The first 9 rows are patterns. Each new row is the sum of 2 different patterns, raised or lowered, with some noise. Before adding, each is slid sideways (what falls off one end comes back at the other) and multiplied by a number that may be negative. Names go in the order of the patterns.
Some rows, each with the names of its patterns after it:
[  9  11 -12  12  18  -9   9 -13   3 -22  16 -14  14 -16  -4  12 -18 -11
   6   6  13  16  15 -22  -8  34  10  -3   6   2  21   5 -22  -5 -22   8
 -29 -19 -20  -7   2  16  -2  -4  -6] : k_957
[-10  -2  20  -5  -7  -8  -4   9   7   7   7  -1  18 -15  29  10 -24   7
  11  22  -3   1 -15  -3  12  13  11   0 -15   1  16  -3  -9  12  -2  -1
  -9   5   9  -2   0  36  41  10 -26] : k_282
[  2   3  -1  10   4  16  -7 -14 -10   4 -27 -12  38 -15   3 -10  16   0
   1  30  -8 -13  -5   4  19  -7 -16   4   6  -6  22  -9  20   9  15  13
   1  -8  13  -6  -5  32  -9   3  14] : k_970
[-12   6   1 -10  -2   2  13   4 -28  18 -17  14  -8   6  32   2  19   3
  10  15  -7 -21   5 -14   7  -2  11   6  10  20  -6  14  -3 -13   4   8
  13  -7  14  13 -25   6 -14  -5  10] : k_92
[-11 -15   7  -2  -9 -23  -1   1  -6  10  -8   1   0   0  -4  -8  28   2
  -6   1   2   7  18 -10  23  -9 -12  18  -4  -7  -5  -9 -26  16 -17  17
  19   2  -5   5  20  23 -15  21  -8] : k_480
[ -3   4 -10   6   4   7  -2  -9   9  -2  -7  -5   6  -2  11  13  -9  -2
  -6 -15  -2  13  -3  12  -3  -2  -3   7  -9   7  -3  10  -8  -1  12   2
  24 -21  11   2  -5  -6  16  17   0] : k_988
[  2  -5  -7   5   6 -18   4  25  15   3  -8  -8  -7  -1 -34  20   4  15
  -5  -6   4 -16   4 -10  21  -5  20 -18 -11  18  11  -9   9  14   3  23
  -3 -12  23  -9  23   9  20   3   8] : k_231
[  7 -17 -19  38 -12  22  -3  18  -5  -7  -6   5   3 -18 -17  -8   4  -3
  -9   0  25   9  -1  18  14   3  -6   4   8  11   0  -2 -15  20  11   8
  13  14  13  -1   2  19 -17   6   3] : k_522
[ -6  22  -7  -5  13  12  -3   1  -9  43   7 -15  12  17 -10  14  -4   4
   5  10 -20  -7   9 -10 -13 -14  -8   1  13   1   7 -22 -18  20 -26 -25
  12  -1 -17  -4  -8   6  22 -17   3] : k_302

New rows, each followed by the names of its patterns:
[  9  16   0 -19   7   9   1 -15  -9  11  -5 -19   0 -25  21  -2  17  -6
  14  -7   5  -1   0  -3   9  -8  -3 -27 -32   9   2  16 -33   1  -8 -14
  -9 -17  -8  -3 -13   6 -10  13   3] : k_957 k_522
[-10  -2 -11  21  -8  -5  14  18   1  12   5   9   5  -3 -11 -16   7 -23
  -3  34  -9   1 -10  18  -5  -5  37  -6   3   4   1  23  -5  -6  11   8
  -3  10  -4  35  -2  22   2  10  -6] : k_970 k_92
[-16 -33 -28 -17 -32 -13  -6  -3   0 -15 -43  22 -28 -40 -20 -15  -9 -36
 -58 -13 -56  -7 -33 -22 -43 -25 -10  14 -20 -25 -23 -23  -8 -32 -13  -8
 -22  -5 -58 -21 -33  -8 -34 -16 -51] : k_957 k_480
[-12 -47 -36 -30 -47 -48 -21 -26 -53 -25 -23 -27 -44 -57 -15 -32 -44  -3
 -34 -21 -19 -20 -20 -15 -50 -26 -29  -6 -39 -40 -10 -27 -43 -21 -43  16
 -23 -24 -30  -5 -44  -5 -27 -34 -10] : k_957 k_302
[  9  -3  19 -32 -17  16  19  -8 -18  25 -14  29 -12 -10  47 -11  36   8
  26  12   1 -18  -3 -22   7   0 -11   6  29  28  -4   1 -12 -21   1 -31
  29  -3  23   1 -28   4 -31  -3  -5] : k_92 k_231
[  8 -14   4  28 -22  -3   4  24   7  11  22  -2  -6  26   3  34  13  -6
  24  20 -19  10 -17  12 -11   0 -25  -6  10   7  -9  -9  -5  11  19  -4
  16  -2 -17  25 -24 -14  -3  14 -17] : k_957 k_302
[ 17  17  15  -4   0  13  11   2  14   3  33  31  -5  19  19  15  36 -19
  24  -1  24 -15  10  24   6  -3  -3  18  26  29  11  20  -2  -4  10 -15
 -10   8   3  -5  14   2  11  22  -2] : k_522 k_302
[-19 -21 -17   6  -4  -5 -15   3 -24  -1   8  23  -6  -9  11  26  -7   1
   6  -4   2  -7   0   1 -20 -22 -28  18  11   2 -16   1  -8  13 -16   2
   6 -19  -1   6  -7  16   1 -20  30] : k_282 k_480
[-20  22 -24   0 -29  11 -14   8   9 -25 -19  -7   2  21  11  -3 -14  -1
  13   5  -1  10  -4   6   3 -16 -34 -51  -3  -4  -7 -13 -22   5  14   3
  -2 -13  -1   1 -14   8  -2   3 -17] : k_957 k_282
[ 15  26   9   8  23  -6 -18  -3  31  21  18  -4  10   0  32  21   9  14
  15  13   8  -2  34 -26   7  28   7 -13 -23  40  -2  38   8  15  -5  -6
   5  23  11 -17  -6   7   3   7   3] : k_282 k_522
[ -5 -27 -23 -16 -34   0 -24 -22 -12  15 -26 -26  10 -15 -27 -36 -19  -7
   5 -17 -13 -52 -17  13 -34 -30  10  -5 -35 -18  -6 -27   9 -32  -8 -39
 -13  13 -33  17  -9  -2 -22 -34  19] : k_522 k_302
[-20   2   0  -4 -12  13  24  -5   0   0   1   9 -10 -25   7   7   0 -19
  17  22  11  -3  -9  -8   5  18 -14 -15 -13  -1 -18 -22  11  -8  -9  16
   7 -10   4  10  30 -34   5  -9  13] : k_957 k_522
[ -8   8  -6  26  -3   7  -1   9  -3  -2  21   4  15  -9   4   0  -6 -11
 -13   5 -14 -19  -2  -1   0  -8  -1  18   2  18  16   7   3  -2   7  16
   2  16  -9 -21  26   6   3   7   6] : k_480 k_522
[ 21 -35  30 -11 -22  16  -5  -3 -11 -11 -35  23  -4  26  16  29   8 -24
  32  20  -5   8  -5 -11 -37  14  11  -3 -24 -14   9  10   6 -11   8 -18
   7 -18 -15  15  -8  -5   9  -7  11] : k_970 k_480
[ -4   5   3  15  19  26 -19  -4  23   3  -3   1   9  18  -4   5   1  -6
   6   1   8 -25  11  -6  19  -4   8   9  17  11  -3  23  29   9  12   2
  14  -3   0  -6  14 -13  -4  14   3] : k_957 k_522
[  0 -14 -24  19  -3  -5 -10 -13  -6  -4   7  15  29 -33   0  -3  -8   7
   0  25  -7   1 -15   7 -52 -20   1  10   3  10 -27  -8   5 -13   8   2
 -25   2 -25  -7 -33  14 -33 -11  30] : k_282 k_231
[  2   1 -10 -43 -47 -14 -13  22   0  -9  -6  -3   6 -18  -8 -21   7 -15
  13 -38  -2 -14  -4   9  -2  -2 -22  20 -10  -1  18 -26   6  -5  14  10
   1 -18  -6  -3 -12   2 -22   6  13] : k_282 k_231
[  9  28  12  28   0  31  20  31  -8   8  28  12  17  31  26  54  22  32
  -6  17  55  27  31  23  28  26  28 -10  29   9  18 -10   9  -2   9  20
  20  23  26   2  35  14   5  20  35] : k_957 k_231
[ 10 -13 -33 -16 -17  -6 -30  -9 -18 -31 -32 -18 -16 -20 -40 -42 -11  -8
 -36 -17 -44 -12 -21 -10 -21  -9 -19 -31  -7   8  -4 -20 -14 -22 -25 -21
   4   6 -35  -1   5 -26 -40 -28 -19] : k_282 k_302
[ 42   9  19  48  31  48   4  41  21   0 -15  24   1  12  -5  24  19  16
  39   3  28  11   2  14  15  46  11  21  26  -5  25  15   1  42  -5  11
  29   2   6  11  18  -4   1  17  12] : k_92 k_480
[-33  13 -12   2 -24 -10 -14 -38   5  -9  -1   2 -20  -9  -6  -2 -20 -12
   1  -6  -6  -7 -22  -6 -11  -1  -6  -1  -4 -34  -2  13 -29   4 -19   0
 -17 -33 -15 -17   0  -7 -21  16  16] : k_970 k_92
[ 13   8   5   3  24 -12  -9  46 -11  23   5  29  10  15  27  -2  -5   6
  13   8   5  13  17  13  -2  17  -4  18  -9  28  20  18  -2  12   5  -8
  31  -5  20  12  20  -4   0  24  17] : k_970 k_231
[-11   4 -23 -24   9   5 -16 -24   5 -39  -7  -7 -20 -10 -16 -16  13 -24
  -1   7 -38   3 -20 -25  16 -25   8 -29  -7 -26 -26   6 -12 -12  13  -6
 -40  23 -15  15 -26  -6 -18 -41  -7] : k_970 k_92
[  4  -9  -8  -8  -1   8 -19 -10 -13   5  -2   5  -8  14   7  13  22 -11
   0  -2 -19  -8  23 -15 -12  -6   7 -13   0  10   8   6  -7  -9   2  -1
 -25 -11  21 -10  -2 -13   9  -1   2] : k_970 k_480
[ -3   5  23  11   3  21 -11   9  22 -13   1 -20  14   7  27  12   2   9
  -6  14  18  -1  -3  13  22  -8  17  17  -1   6  -8   5  12 -32 -23   0
  22  15  10  -2  14  -5  24   0   8] : k_282 k_92
[  5 -10 -10 -21  14 -27 -25  13 -15  27 -29  27 -21   3 -27  24  12 -20
   7   8 -24  -7 -17 -15 -25   7  10 -44 -25  -9  -7 -13 -18  -3   8  -4
   8 -29  20  23   9  10 -11 -25 -10] : k_957 k_988
[ 23   1  12   7  -2   5   4  10  -2   6   4   5  20   1   1  19 -24 -11
  23   4 -13  11  -1   8  14  -3  14   1  21  25  30  21  -4  -4   5  14
  31   5  -7  10  23   3  20   7   9] : k_282 k_302
[-10  -4 -10   2  16 -32   8  -8   2 -16  -2   8  -6 -11  12  10  19   9
  -8   6   4  -1 -12  -4   0 -18 -11  14  -6   6 -12  -4  -4 -16   9 -23
  -9 -11 -16  -5   1  -2   5 -16  13] : k_92 k_522
[  7  19   1  -6  13  30   6  -6   8 -18  -4   6   2   6  18  11 -37   0
  -2   3   1  -4 -25  19 -28  10   5 -10   6  -1   6 -11  44 -24  16 -14
 -12 -15  -7  -4 -18 -26  24 -27   5] : k_480 k_988
[ 28 -19  17  -4  14  32  -1  22   6 -11  -8  -9   0  15 -10  -5   5  18
  12  15  18  -7  12  -5 -10  -6  20  -4 -11  32  11 -27  -6 -10  -3  22
  -6   0  -5 -13   1  14  16  -3 -24] : k_282 k_92
[ 36  23 -15  18  15  24  -9  16  30   5  21  16  10   7   1  -6  38  16
  20  16  -6  19 -11  10  -4  20  10  30  -7   9  30   0  15  17  15  13
  28  11  -3  27  -4  33  29  34  14] : k_970 k_231
[ -5  28  -6  14 -21  -1   2  -8   3  -9  12 -10  -9   5  10  11 -14  11
  28 -32   8 -16  -8  -6  17  -6  16 -14  -4   6  16   5   0   9  19   1
 -18   8   4 -26 -17   1  13   7   2] : k_231 k_522
[  0 -30 -15  -2 -16 -12 -35 -18   7 -45  -7  -3  -7 -25   8   6 -35  26
 -40   0 -27  16  -4  -4   1   2  10  12  -5  26   5  -8   5 -14 -21   9
 -25 -12  -2  11 -23 -18  -8 -13 -14] : k_522 k_302
[-13   9 -25 -34  18 -10  19 -20  15  -3 -40  -7 -22 -13 -12 -33 -10  -7
 -23 -17  -9  18   0 -40  20 -17   5 -21  -1  25  -1  10 -10 -12  17  -9
 -26   4 -13   5 -13   1   9 -14  14] : k_92 k_522
[-31 -26 -20 -13  -3  -6 -20  27 -25 -11 -23   7   8 -35  11 -24   1 -34
   0 -16   8  -3 -23  -4  10  -9 -18  -8 -18  -6 -15 -29  -2 -35 -23 -24
  -7 -17 -15 -12  -3  -9   0  -9 -17] : k_231 k_522
[ -4  16 -12  20   9   5 -10 -17   8 -13  19 -12  10  18  33  12  16  -6
  17  -8  -3  21 -18  10   4   7  16   2   6  -2  22 -10 -14  17   3  -4
   0  25   4   5  -6  25   4   4  16] : k_970 k_92
[-15 -15  17  11   9   5   2  -4   1 -32  -7  -2 -13 -19   0  -6  -4 -18
  -5  -3 -10   8 -35   5 -18 -16  -8  -9 -15 -18 -18  11 -11   3 -15   6
   5 -30  12 -25   1 -12   4  -4   2] : k_988 k_522
[-49 -13 -17 -26  -6 -28 -20 -29 -24 -38 -15  -1  -5 -27  21  -5 -53  -3
  -9   6 -51  -8 -27 -42 -14   3  -5 -15 -36 -10  10  -8 -17  -9 -34  -2
 -35 -37 -36 -25 -26 -12 -28  -6 -11] : k_970 k_522
[ 42  17  29  20  28  16   4  18 -16  27  16  14   5   5  11  23  15 -13
  30  27  37   2  23  33  -2  29  -2  38  -4  45  -7  19  18  22  19  11
  20  26  39  22  19  46  -7  31  51] : k_957 k_231
[ 22   9 -10  14   9  -5  18  -1  16  -6  12 -10  -4   2   3   3  -7  -6
   3   3   4   7  -8 -11  10 -10 -15   7  -3  -5  -4   2  10   9 -10   1
 -10  13   5  -4  16   6  -2   0   0] : k_988 k_302
[  6 -26 -25 -13  -4 -14 -23 -27   1 -14   0   7   8  -1   9 -13  27 -14
  -1  -7 -12   9  -2  -5  -4  12  14 -25  -7   6   2  -5 -22 -25   8 -35
  -1   8 -19  -2   1  -3   4  24  -9] : k_480 k_522
[ 31  32  22  18  15  -4  16  12  34  25  -8  39  31  -1  11  29  15  28
  18  -9  25   6   8  -4  26  13  13   3  14  11  25 -24  14  21  13  -6
  20  10  17  27  -6  16  27  15   3] : k_988 k_302
[  5  -1  -3  17  12   5  13   8  13  -3 -15  -7   0  15 -28   3   3 -10
   4  20   2   4  -5  -5  18  -9  11  -1  -1   8 -17  -4 -10  10  -4 -14
 -13   6   1 -19  -1  -3   6   6   9] : k_957 k_302
[ 13  19  -1  13   8  12 -24   6  48   3  30   5  32  19  18  34   3  36
  17  15  32  15  15  37  13  37  25  -1  50  20  23  24  10 -10  42  -2
  31  58  14  15  32  40  42   1  47] : k_970 k_480
[  7  -6 -19   9  15 -31  -6  11  19 -12  -6 -27  22   9  -8   9   4 -25
   1   3  -8 -11  10 -24 -11  -9 -12  -9 -21 -13  20  34   1 -23 -31 -23
  21 -31 -31  -7 -12 -11  -4  -8   1] : k_282 k_302
[ 15 -31  38  21   6  23  22  24   2  12  15   2  31  23  14  21   5  12
  14  30  19  13   7   5 -20  24  26  -2  -8 -13  22  24   0   4  42  -1
  19  10  16  -1  -5  15  27  11  18] : k_970 k_522
[ -2  13  28  17 -10  22   2 -16  -2  -8   1  -8   6  15 -14   9  10  13
   9 -13  16  27  -2   6   3  -8  -2   0  -8   2 -13   3  18 -13   1  13
 -10  20  13   6  -9  -1  28   5   1] : k_957 k_970
[ 22  -3   1   7  24  13  28  12   5  13  35  24  16  27  33   8  32   1
  26  -4  40   0  29  13  17  48 -11  18  26  19  25  41  42  -3   8  50
  19  21  25  26  35  17   5  12  -6] : k_957 k_988
[ 1 17 -6 35 12 30 16 -5 19 -5 15 11 22 13 28 -3  3 27 29 10  5 34  6 38
  6  7 48  8 40 22 33 25 14  4 13  1 21 16  7 19 37 33 13 15  7] : k_92 k_231
[-36 -23  -5   2 -23 -15  -1 -30  27 -26 -28  13 -18  -4 -18   7  -8 -10
  -5 -23 -25 -15  -7 -24 -17  14   7  -5 -27 -21 -29 -24 -41   9  -3  13
 -16 -30  -6 -38  -9 -21   7 -23  12] : k_988 k_231
[ -2  13  10 -11  12  19  13  26 -15  13  19   1   9   5   2  14  10  -7
 -10  49   6  15  14  30  15  10   4   2   8  -8  14  17  -4  28  21   0
  25  28  12  27  13  -7  18   9  20] : k_522 k_302
[  2 -44 -28  17 -21   4 -26  -1   5 -10   5 -12  14  -8  -3  -9  -9 -21
 -14  -6  11 -10 -17  11  -9 -18  -5 -14   7  -4   9 -21  -8  -7  10  -2
 -10  16   8 -15 -12  -6 -33 -16   9] : k_957 k_522
[  2   3   1  19  14 -15  10   2  17   8  -1   3 -20   3  19 -16  12  -7
  13 -30 -28   1 -17  -6 -14 -28  14  -3   4  20 -19   5  -5  -1  -1   3
  -9   3 -12  -7  -5  -3 -16 -12 -32] : k_92 k_480
[-12 -16 -15   3  12 -10   7  -1  -1 -14  10  10   2  -4  -3  -1  25 -11
 -18 -11  12 -26  -6 -17  -6  -2   8 -19 -12  -1  -6  -8 -20  -5   6  -2
   0  -7 -17 -28  15 -27 -15  -4  -6] : k_957 k_302
[ -1 -13 -12  -2   1   4   1  -4  -8   5 -11  13  -2 -13  -3  11   0   0
  -2   6 -11  -7   3   2 -25 -29   0  13   3  -3 -10  -1   9  12  -3  -9
  -8 -12  -6   4 -13  13 -21  -9  10] : k_282 k_988
